The rows of a group lie close to one hidden flat surface of 10 dimensions, which may be shifted away from zero. Surfaces can cross.
In the rows, 128 means zero.
Some rows, each with its group after it:
[202 182  74 162 144 172 161 150  95 144 133  86  88 139 129  97 162 140
 127 136 131 106]  (1)
[192  78  88 163 143 157 139 135 111 104 138 138 100 110 122 124 147 117
 184 137  88 148]  (3)
[138 107  75 147 135 123 130 172 123  97 139 154  88 126 117 133 146 133
 196  89  93 141]  (3)
[114 135 148  85 106 139 112 114 164  86  63 100 174 162 133 158  96 114
 109 159 143 116]  (3)
[131  99 161 132 149 157 159 131 101 160 191 149  79 114 102 164 155 143
 130  96 168 139]  (2)
[102 147 103 169 110  65  87 135 117 142 135 121 146 126 153  84  79 132
 118 138 125  89]  (2)
[127 164 167  70 131 138 133 122 114 144 152 117 115 146 151 119 112 130
  63 151 200 105]  (2)
[143 135 165 133 135 192 135 103 139 139  95  82 137 135 105 171 130 125
  90 164 133 124]  (0)
[104 134 130 116 101 115 161 123 139  85 100 172 170 157 152 137 146 204
 144  71 166 114]  (1)
[115  98 155 186 161 135 103 152 111 167 121 115 116 113  95 139 128 109
 147 118 103 130]  (2)
[109 142 127  48 105  94 146 135 136 126 149 167 128 136 170  95 129 149
 110 117 144 118]  (1)
[161 148  85 107 135 137 131 138 117 159 155  80 113 118  99 138 130 108
 121 138 164 110]  (1)
[211  56 122 169 146 156 151 124  81 119 129 140 136 109 133 103 163 124
 181 128 102 136]  (0)
[130 121 176 117 114 129 150  99  95 159 120 126 184 123 123 126 155 135
 107  96 160 126]  (2)
[180  96 152 164 140 112  98 145  45 162 120 125 168  94 160  47 123 119
 104 152 108  90]  (2)
[159 109 149 115 160 176 157 128 143 115 103 148 111 128 126 125 180 109
 164 125  81 178]  (0)
[140  87 151 151  96 179 147  94 101  85 130 130  98 182 157 153 100 136
 125 145 118  99]  (1)
[115 142  97 154 136  79  92 160 126 133 148 126 107 137 153  80  88 123
 139 145 129  99]  (2)
[ 85 132 135 101 115 104 144 130 144 121 141 160 146 118 112 161 143 163
 129  74 165 143]  (1)
[142 190 133 112 144 134  78 171  94 145  74  67 149 129 119  97 111  87
  75 153 131 100]  (3)
[109 170 113 139 147 168 123 196 102 131 116 119  73 136  98 156 149 144
 124  81 117 114]  (3)
[ 92  85 154  88 104 105 122 121  88 130 200 165  99 107 114 179 107 112
 101  94 158 138]  (1)
[173 145 165 105 135 174 106 113 109 111  83  89 148 121 137 125 115  90
  67 189 117 130]  (3)
[ 92 115 191 138 111  96 112 122  85 147 146 186 151 101 162  92 119 155
  75 103 113 125]  (2)
[143 117 150 116 129 109 150  88 119 176 160  98 163 135 117 126 127 120
 123 128 221 114]  (3)
[157 175 140 107 137 158 151 140  75 124 167 145  65 138 153 105 151 122
  90 113 134 136]  (3)
[112 137 134 190 149 118  98 156 144 184  97 113 164  85 111 103 132 175
 110 144 115 101]  (3)
[145  51 166 210 127 165 139  87 104 168 130  99 162 103  81 180 130 146
 138 128 130 119]  (2)
[123 154 116  67 124 131 149  97 177 150 165 117  96 127 127 135 129 104
 105 165 138 147]  (1)
[153  88 179 151 136 166 122 137  63 150 123 126 144  96 113 142 137 139
  95 118 134 112]  (0)
[183 158  60 174 147 118 127 180  87 133 142 136  87 108 156  50 150 148
 147 125  91 104]  (3)
[ 65  94 182 126 143 110  90 159 123 165 128 148 141  81  88 164 125 124
 111  96 109 140]  (0)
[117  96 151 138  97 111 131 104 128 111 132 178 146 134 187  91 108 177
 108 146 101 101]  (0)
[100 125 122 171 115  76  72 141 105 146 146 126 139 113 143  99  73 135
  99 146 132  85]  (2)
[148  56 148  66 107 109 137 115 118 113 130 154 160 138 175  92 110 113
 143 151 126 109]  (1)
[104  42 127 138 128 102  99 122 145 116 138 138 113 134 128 135  94  72
 193 144  67 146]  (1)
[149 147 167 134 101 133 172  55  67 172 186 141 151  94 122 136 164 132
  67  89 160 155]  (2)
[178  80 170 114 153 184 151  95 161 128  83 121 147 122 139 117 160 103
 143 189  82 165]  (0)
[103 140 136 151  98 125 127 119 122  76  87 141 149 179 156 133 111 152
 134 106 120 116]  (0)
[ 53 152 136 158 119 119 119 136 149 125 147 154  88 135 115 163 115 153
 120  95 106 137]  (0)
[182 184 183 113 114 168 127 106  38  90 102 115 151 145 162 116 135 105
  43 122 159 131]  (0)
[140 129 146 114 129 159 158  68 162 133 166 122 111 108 104 178 142 114
 102 153 145 173]  (1)
[186 117 112 154 159 180 152 138  83 139 154  90  76 142  94 147 155  87
 167 116 140 136]  (3)
[137 147  69 140  93  94 121 125 127  91 113 105 149 178 166  96  89 132
 153 144 135  81]  (1)
[133 118 169 159 131 188 121  98 158 144 104  93 147  98  83 197 125 154
  79 174 136 132]  (3)
[148 150  93 124  99  87 140 122 123  82 114 161 167 152 185  70 130 163
 147 117 136 111]  (1)
[103 146 122 145 131 141 121 133 189 133  81 105 123 158 137 114 116 136
 140 169  78 118]  (0)
[114  72 198 111 162 165 107 161 121 139 129 137  98 132 131 141 106 144
 106 164 163  93]  (2)
[108  57 157 153  95 128 147  87 143 132 121 129 181 137 120 169 107 188
 140 127 171  91]  (2)
[175  61 152  68 147 141 154 169 113 132  72 147 192 113 138  91 184 148
 171 107 135 119]  (0)
[ 88 125 150 159  91 124 110 119 142 103  61 113 179 176 159 126  79 170
 117 142 121  68]  (0)
[171 105  84 151 128 138 133 137 120  88 142 163 105  99 143 117 140 147
 151 139  87 141]  (3)

New rows, each followed by its group:
[125 103 143 116 102 126 164 129  96 112 155 189 127 123 163 121 146 197
 117  93 150 110]  (0)
[123 139  72 209 134 150 112 137 158 127 145 114  84  87  73 185 125 157
 128 140 100 138]  (3)
[128 158  87 117 110 141 136 141 136 116 123 101  95 184 162  99 112 132
 140 147 110  85]  (1)
[135 126 136 144 158 102 137 143  97 170 178 155 102 101 124  94 157 121
 139  97 137 144]  (3)
[101 143 142 164  99 120 164  68 133 126 195 179  91 139 161 127 130 162
 111 112 117 151]  (2)
[129 130 102  97  95  86 160 133  98 109 182 195 125 120 168  99 144 185
 124  82 160 120]  (0)
[143  80 119 132 126 124 129 110 146 112 106 119 151 142 138 116 116 106
 172 151 101 125]  (1)
[137 137 113 119 149 165 168 126 165  96 110 142  91 151 111 153 181 114
 186  97 105 184]  (0)
[106 107 116 231 132 120 124  96 160 129 131 130 109 147 127 124 118 113
 188 132  54 152]  (2)
[ 84  82 147 132 117  75 100 124 119  98 117 152 181 103  94 175 109 109
 154  71 145 161]  (0)
[120 122 127  71 128 116 131 182  80 151 171 154  81 130 158  86 136 116
 122 107 112 103]  (1)
[169 171 153 145 156 190 103 151  90 138 101  98  96 107 123 116 137 105
  64 165  87 137]  (3)
[139 131 112 199 128  78  60 125  79 101 103 102 161 117 124 103  85  57
 142 132  89 139]  (0)
[ 81 153 150 129 146 151 138 136 178  85  82 162  94 173 151 124 149 123
 162 110  53 178]  (0)
[118 125 151 109 145 126 132 124 153 118 125 173 108 117 152 103 151 113
 133 134  69 175]  (0)
[126 174 119 102 117  94  97 151 107 139 129 115 156  94 127 110 111 131
  60 132 164 106]  (3)
[160 182  98 185 126 138 144 132  69 159 161 102  92 138 138  88 143 141
 111 116 131  99]  (2)
[181 108 142 137 119 126 132  77  93  82 124 131 165 117 139 127 125  94
 120 141 137 157]  (0)
[ 97 137 118 132 141 133 153 114 203 114 119 156 100 151 139 121 154 140
 179 132  72 172]  (1)
[171 163 103 169 127 116 121 117  58 177 191  93 111  94 107 109 127 105
  85 128 163 117]  (2)
[ 72 121 118 186  97 123 117 157 126 137 118 135 120 155 148 122 100 210
 124 113 112  51]  (0)
[126  73 150 193 104 163 161 123  91 154 123 133 155 137 120 154 139 217
 132  97 152  66]  (2)
[138 194 129 151 134 140 109 115 111 136 150 112  82 116 146 106 116  95
  65 164  91 142]  (0)
[132 135 193 161 119 165 135  79 129  73  71 146 158 160 168 128 131 141
 104 146  95 154]  (1)
[ 99  91 111 149 112 103 101 152  83 125 164 124 107 126  96 171  94 100
 144  90 138 108]  (1)
[169  84 164 116 187 183 143 146 116 142 161 137  51 137 132 120 145 104
 146 164 139 141]  (2)
[187  77 139 108 117 152 163 131  94 103  85 134 182 141 151 108 157 153
 157 114 149 105]  (0)
[177 131 148  71 125 119 169 126  75 141 147 153 151 137 181  59 160 145
 110 117 183 105]  (2)
[128 114  97 149 131 109 115 191 121 163  94 124 184  85  98 124 146 211
 130 100 157  70]  (3)
[115 109  91 176  99  49  93 125 114 126 159 149 148 114 165  77  78 144
 137 144 123  91]  (2)
[139 111 141  90  89 117 155  92 123 110 150 168 156 123 179 101 124 178
  90 148 152 107]  (0)
[120 140 117 202 134 155 125 154  88 105 103 112 108 157  99 164 134 133
 164  75 115 120]  (0)
[124 143 144 176 142 172 116 115 171 118  59  82 134 170 130 129 112 118
 135 177  85 120]  (3)
[112 104 158 109 110 116  88 101  98 121 162 121 112 124 139 143  72  60
  87 159 111 134]  (1)
[122 123 145 148 152 164 100 166 130 105  90 147 104  99 120 142 140 127
 117 133  53 154]  (3)
[103 102 138  64 136  81 113 164 156 154 114 163 171  86 138  87 142 133
 136 123 111 131]  (0)
[147 110 115 137 133 169 140 154 128  80  93 150 102 135 145 127 150 154
 157 128  77 132]  (3)
[115 152 125 115 104  95 118 132 130 131 159 172 145  71 138 126 124 194
  61 126 150 122]  (3)
[117 104 115 193 122  87  96  93 131 138 181 131 108  99 121 133  85 101
 133 156 113 144]  (2)
[181 152 142 151 130 128 105 125  67 123  87  95 193 101 113 119 130 110
  82 126 163 127]  (1)
[136 108 107 115 152 149 129 187 102  95 109 130  82 165 116 136 146  84
 206  81  98 142]  (3)
[110 111 113 179 122 118  91 111 200 119  62  99 192 108 106 151  96 157
 135 180 104 111]  (3)
[145 188 138 100 136 135 127 191  49 135 112 140 123 124 145  91 161 136
  85  72 141 113]  (0)
[103 137 189  62 170 162 119 186 133 179  81 126 121 123 124 108 169 108
 112 116  92 139]  (1)
[132  78 167 189 132 163 114 100 113 143 133 111 128 106  95 174 116 124
 117 148 112 128]  (0)
[100 156 170 100 154 134 136 121 120 162 193 142  67 119 110 159 137  99
  91 112 165 165]  (2)
[ 92  89 185 174 116 121 115  66 150 143 109 120 179 121 115 150 113 109
 124 137  98 154]  (2)
[ 83  92 164 188 112 121 134 106 112 140 202 194  83 102 143 146 114 180
 105 110 114 134]  (2)
[110  86 154 132 107  97 113 132 128 117  93 167 174 131 183  77 108 162
 130 141  89  99]  (0)
[132 182 140 160 111 151 124  72 115 110 171 123  81 126 136 148 104 109
  56 157 124 154]  (0)
[ 85 129 230 107 133 148 141  69 169 128 124 163 135 147 169 128 126 132
  77 158 121 167]  (3)
[116 137 126 140 109 147 152 115 169  90 101 150 128 169 173 115 132 194
 130 143 111 108]  (3)
[ 77 152 185 142 139 113  81  92 166 157 121 113 150  94 106 147  96  97
  60 169 120 164]  (3)
[133 103  98 166 127 149 155 130 146 155 170 143  77 114 130 128 139 178
 145 139 100 110]  (0)
[150  92 152 122 141 150 145 159  79 156 159 138 109 121 127 124 142 173
 117 113 189  81]  (2)
[ 89 149 112 160  96 125 130 155 115  98  86 118 152 180 125 151 110 180
 144  73 154  75]  (0)
[143 152 146 183 108 143 134 113  33  88 175 166  84 121 147 142 128 144
  79  88 135 139]  (1)
[174 156 138 159 165 135  97 130 108 138 109 115 115 106 144  68 137  57
 117 169  55 168]  (1)
[172 184 131 108 123 150 137 136  98 141 117 117 122 137 190  47 137 146
  67 176 111  93]  (0)
[163 118 105 124 120 172 129 129 117  79 134 128  97 100 101 190 125 118
 108 147 114 151]  (3)
[141  92 136 125 143 115  93 143 121 118 105 133 157  82 113 125 124  92
 130 147  98 158]  (3)
[169 154 179 100 145 171 139 100 108  97  95 131 133 136 148 120 157  83
  95 143 108 182]  (0)
[ 98  77 124 128 142  80  96 166 113 136 142 149 127 106 113 125 116  86
 175  91  95 143]  (1)
[115 190 124 141  87 103 132  94 105 145 151 109 148 141 151 111 104 151
  67 125 170  92]  (2)
[131 160 108 161 124 132 109 157  95 105 115 122  82 174 176  75 101 101
 131 142  63 105]  (1)
[146 126 177 172 162 169 115 136 104 191 141 117 115  72  90 136 155 130
  78 142 118 144]  (3)
